Each new row is followed by its nearest point in the smallest flat space through zero that holds the last named rows.
In the rows, 128 means zero.

J261 (4 x 8)
[[102 134 116 185 116 133  87 151]
 [155  70 107  56  77 139 186 142]
 [112  93 144 164  80 138 132 167]
 [ 74  97  67 137  75 150 134 128]]
New rows:
[ 69 134 194 182 102  92 144 131]  [ 79 123 194 190 116 130 144 125]
[136 135 152 121 119  92 148 104]  [131 129 154 117 138 124 149 114]
[ 95 166 162 144 115 121 167  56]  [ 78 142 162 136 147 127 164  72]

J805 (4 x 8)
[[ 98  75 171  90 163 179 132 112]
 [ 94 159 160 128 126 138 216 179]
 [122 111 146  86 159 134 119 174]
 [149  86 214  69 111 156 103 175]]
New rows:
[ 88 110 123  73 126 145  99 138]  [122 102 138  98 156 141 110 139]
[140  81 125 140 139 117 129 124]  [128 115 127 123 135 133 114 117]
[116 138 125 118 153 163 144  88]  [104 114 125 132 147 149 144  97]
[155 148 199 149 143 200  86 168]  [141 107 180 100 110 144 118 150]

J86 (4 x 8)
[[116 103 122 157 132  95 175 102]
 [ 73 129 159 142 148  70  74  70]
 [132 138 131 113 136 136 118 119]
 [122 128 117 153 125 164 163 153]]
New rows:
[146 105  83  99  87 125  80  81]  [152 126 132  95 124 100 102 118]
[102 143 128 153 149  95 115 181]  [104 122 134 156 113 119 108 153]
[173  80 132 108 158 105 101  94]  [155 121 130  93 132  89 120  97]

J316 (4 x 8)
[[109 154 129  99 147 127 176 135]
 [ 77 141 132 108 154  85 148  94]
 [141  84 120  91  88  82 122  59]
 [160 179 160  91 152 142 105 127]]
New rows:
[104  72 128 116 139 116 129 127]  [110 105 116 136 118 110 136 114]
[158  95 118 147  84 113 144  87]  [145  82 111 124  87 115 129 104]
[115 120 116 107 139 139 157 122]  [119 129 122 113 128 125 160 129]
[154  79 133 104 156 114 163 112]  [133 115 120 103 112 118 153 111]

J895 (4 x 8)
[[ 69 145 112  32  49 120 147  94]
 [191 184  98 149  84 134 115 125]
 [138  96 166 154  53 144 159 144]
 [ 91 133 112 131 117 175 151  75]]
New rows:
[124  90 123 143 124  84 116  49]  [110 124 125 124 135 138 134 114]
[ 84 128 146 157 131 120 118 145]  [116 107 142 133 140 129 133 133]
[146 142 131 147 125 131 109 154]  [156 135 129 145 127 122 120 143]
[149 125 108  89 163 126 147 102]  [116 141 111 111 152 124 119 116]
[ 77 118 198 133 133 190 150 114]  [ 81  84 152 145 126 165 161 106]

J180 (4 x 8)
[[137 159 174 126  94  91 124 114]
 [168 128 187 160  89 164 135 130]
 [140 132 198 218 113 105 146 151]
 [151 139 132 137 152  89 158  67]]
New rows:
[105 176 130 145 136 145  90 155]  [108 130 132 130 116 125 112 162]
[ 75 105  76 166 148 115 117 175]  [ 78 107  89 156 164 116 120 183]
[158 132 162  75  76 178 173 149]  [161 132 156  99  81 181 115 124]
[126  85  97 132 111 154 138  82]  [147 113 108 119 144 158 140 105]
[ 96 125 112 175 115 175 108 132]  [122 109 125 150 130 159 125 161]
[101  89 143  77 105 106 173  86]  [137 141 123  98 127 113 130  94]

J695 (4 x 8)
[[ 61 186 180 159  36  92 165 115]
 [ 95 209 113 139  66  90 149  73]
 [121 185 165 148  43  99 125 140]
 [ 71 197 125 132  97 146 161  86]]
New rows:
[157 156 166  87 154 170 177 130]  [119 142 132 120 141 178 129 138]
[139 101 136 136  87 119 123 123]  [134 120 141 136 110 104 124 138]
[123 120 140 176 141 160 127 130]  [116 121 141 128 136 150 133 140]
[200 165 181 116 133 131 126 151]  [168 144 141 126 106 141  96 164]

J635 (4 x 8)
[[116 171 128 131 144 100 173 131]
 [114 139 167 167 158 103 206 156]
 [193 141  87 126 160 134 206 149]
 [185 161 143 123 146  86 182 181]]
New rows:
[109  88 159 191 136 159 115 129]  [101  73 162 166 131 154 127 129]
[ 76 139  63 154 133 134  97 137]  [ 95 136 104 124 125 142 117  92]
[ 62 153 136 164  96 125 156  84]  [ 53 148 135 149 135 124 145  93]
[136  95 102 173  94  83  95  99]  [121 114 131 125 117 136  99 121]
[157 117 123 108 163  50 169 152]  [163 156 138 124 141  96 168 163]
[180 133 213 178 112 102 132  83]  [128 116 175 144 127 109 130 159]

J123 (4 x 8)
[[ 97  74 143 176 103  77  67 151]
 [130 116 178 126 162  91  45  66]
 [ 94 144 215 174 151  67 106 178]
 [138 100  87  89 130 106  89 106]]
New rows:
[ 85  97 122 175 163 118 153  90]  [123 118 143 155 119 136 118 117]
[156  74  82  76 161  93 139  79]  [148 112  78  68 139 115  99  96]
[138 103 101 119 177 172 142  76]  [150 131 110 107 131 165 129  76]

J876 (4 x 8)
[[144 107  76 134 181 128 158 142]
 [127 156 183 136 132  85  71 145]
 [ 95 108 128 106  99  96 126 150]
 [162 130  73 156 119 171 146 160]]
New rows:
[194 175 179 109 116 168 119 162]  [161 168 151 160 111 156  96 132]
[134 158 169 198 193 158 115 150]  [174 165 144 165 178 136  98 129]
[127 135 136 184  95  94 106 162]  [134 143 135 143 103 111  94 174]
[166 143 101 106 133  88 128 113]  [131 125 123 129 150 118 128 133]

J432 (4 x 8)
[[169 124 156  92  86 109  80 157]
 [149 107 159  92 123 122 111  70]
 [178 150 185  97 143  62 114  84]
 [189 149 173  91  42  83 107  77]]
New rows:
[175 135  91 178 140 125 134 161]  [123 151 115 150 131 118 138 167]
[189 169 177 108 167 128 139 148]  [155 147 158 117 158  83 115 140]
[158  95 128 121  91  89  72  97]  [158 117 154  94  93 119  99 108]
[144 146 111 143  91 117 115 216]  [138 152 114 142  91 119 111 215]
[192 129  93 187 119 160 110  93]  [124 131 120 134 103 136 140 110]
[140 138 121 131  87 147 172 123]  [124 141 114 142  85 135 146 114]

J12 (4 x 8)
[[143 111 106 150 104  93 122 125]
 [187 136 152 142 100 111 164 107]
 [151 145  84  80  95 130 150 133]
 [124 176 180 109 113 122 127 124]]
New rows:
[138  71 111 159 144 114 128 161]  [132  82 100 165 142 122 123 127]
[131 139  89 153  68 207 125 123]  [140 123  99 109 126 142 143 131]
[115 112 131 207 128 147 166 146]  [140  94 138 171 151 131 133 119]

J718 (4 x 8)
[[130 142  55 144 184 137 162 110]
 [158 104 166 174 168 144 161 116]
 [136 122 107  73 170  84  98 129]
 [ 48 103 125 135 175 124 198 157]]
New rows:
[137 130 120 133  49 102 148  94]  [129 146 126 135  78 144 113 127]
[ 67 182 121 112 128 131 143  73]  [ 95 143  92 124 117 134 140 135]
[134 116  61 177  50  78 133 186]  [104 154  98 129  81 144 124 132]
[130 110  94 114 102 157 146 111]  [123 143 103 136 115 140 133 124]

J763 (4 x 8)
[[146 104 110 165 126 187 161  75]
 [102  56  52 120 131 140 146 110]
 [136 156 119 204 118 133  86 167]
 [177  71  83 138 162 198 107 153]]
New rows:
[189 112 102 120  91 151 108 107]  [151 111 119 135 139 163 129 124]
[172 130 217 141 108 132 176 116]  [158 168 191 124 127 149 151  94]
[166 129  89 150 179 126  96  84]  [144 112 112 146 135 157 125 128]

J564 (4 x 8)
[[ 80 192 138  68 125 174 120  56]
 [138 158  72  74 174 170 114  61]
 [ 83  88 107 121 204 166  60 107]
 [126 178 100 135 193 184 100 127]]
New rows:
[164 182 178 139 166 116 170 113]  [146 180 130 135 118 139 150 139]
[175  97 104 121  77 106 110  84]  [156  94 106 100 106  98 148 101]
[ 78 112  79 156 115 178 101 183]  [108 121 135 157 161 145  99 155]

J921 (4 x 8)
[[136  66 108 121 118 196 187 141]
 [138  49  58 131  35  92 154  96]
 [156 123 177  85  76  95 124 142]
 [ 68 114 108  73  48 154 128 137]]
New rows:
[ 95 171  94 143 144 119 170  86]  [102 139  92 152 146 130 117 113]
[127  99 126 114  78 179 104 114]  [111 106 118 104  91 149 142 134]
[142  88 122 168  87  99 124 117]  [151  98 105 141  99  93 135 110]
[ 75 144 180 158 108  88 136 148]  [117 154 145 114 118 109 105 131]

J170 (4 x 8)
[[131 129 126 126 169 154  95  91]
 [106 106 119 161 141 127 123 112]
 [ 99 202 118  81 127 153 165 125]
 [ 55 171  94 193 152 155 104  94]]
New rows:
[107 148 122 152 175 136  79 158]  [122 150 120 158 139 142  86 117]
[ 76 178  74  96 157 178 177 105]  [ 66 185 106  97 156 163 174  93]
[ 95 179  98 157 132 161 145 124]  [ 81 179 107 147 129 145 133 119]
[167 162 162  84  92 128 108 155]  [177 164 145  87 101 127 113 161]
[169 145 167  86 163 156 178 167]  [157 139 143  61 127 133 155 134]
[ 85 167 156 147 167 145  77 147]  [114 168 117 153 140 149  88 115]

J288 (4 x 8)
[[178 133 132 182 220 182  85  68]
 [138 145 161 122 215 141  76  99]
 [120 102 148 185 193 144 190  95]
 [174  67 183 160 188  77  45 112]]
New rows:
[110  84  85  79  97 123 133 132]  [120 127 118 112  85 114 135 149]
[103  92 142 129 118 133 121 126]  [125 113 137 132 126 112 133 133]
[120 135  98 121 146 117 123 116]  [127 137 127 124 135 135 125 125]
[114 187 122 126 121 132 161 151]  [103 158 115 106 119 146 157 134]
[142 114 127 203  49 130 109  57]  [175  95  96 183  88 138 124 119]

J104 (4 x 8)
[[144  63 100 203 160 122 109 133]
 [125 143 139 127 102 177  93 106]
 [ 98 138 159 101 123 124 169 144]
 [122 131 143 183 142 140 135 118]]
New rows:
[ 88 173 108 140  81 162 124 115]  [120 162 149 126 108 163 116 108]
[105 146 134  82  85 106 109 114]  [126 149 130  75 105 133 122 127]
[ 89 112 158 111  91 142 128 135]  [ 98 113 154 105 108 158 135 138]
[107 172 105 182 128 173 127 131]  [127 153 145 174 130 155 120 104]
[148 155 104 100 153 167 113  77]  [148 161 117 119 114 142  96 104]
[141 145 117 135 107 121  94 105]  [148 147 113 130 122 135 100 110]
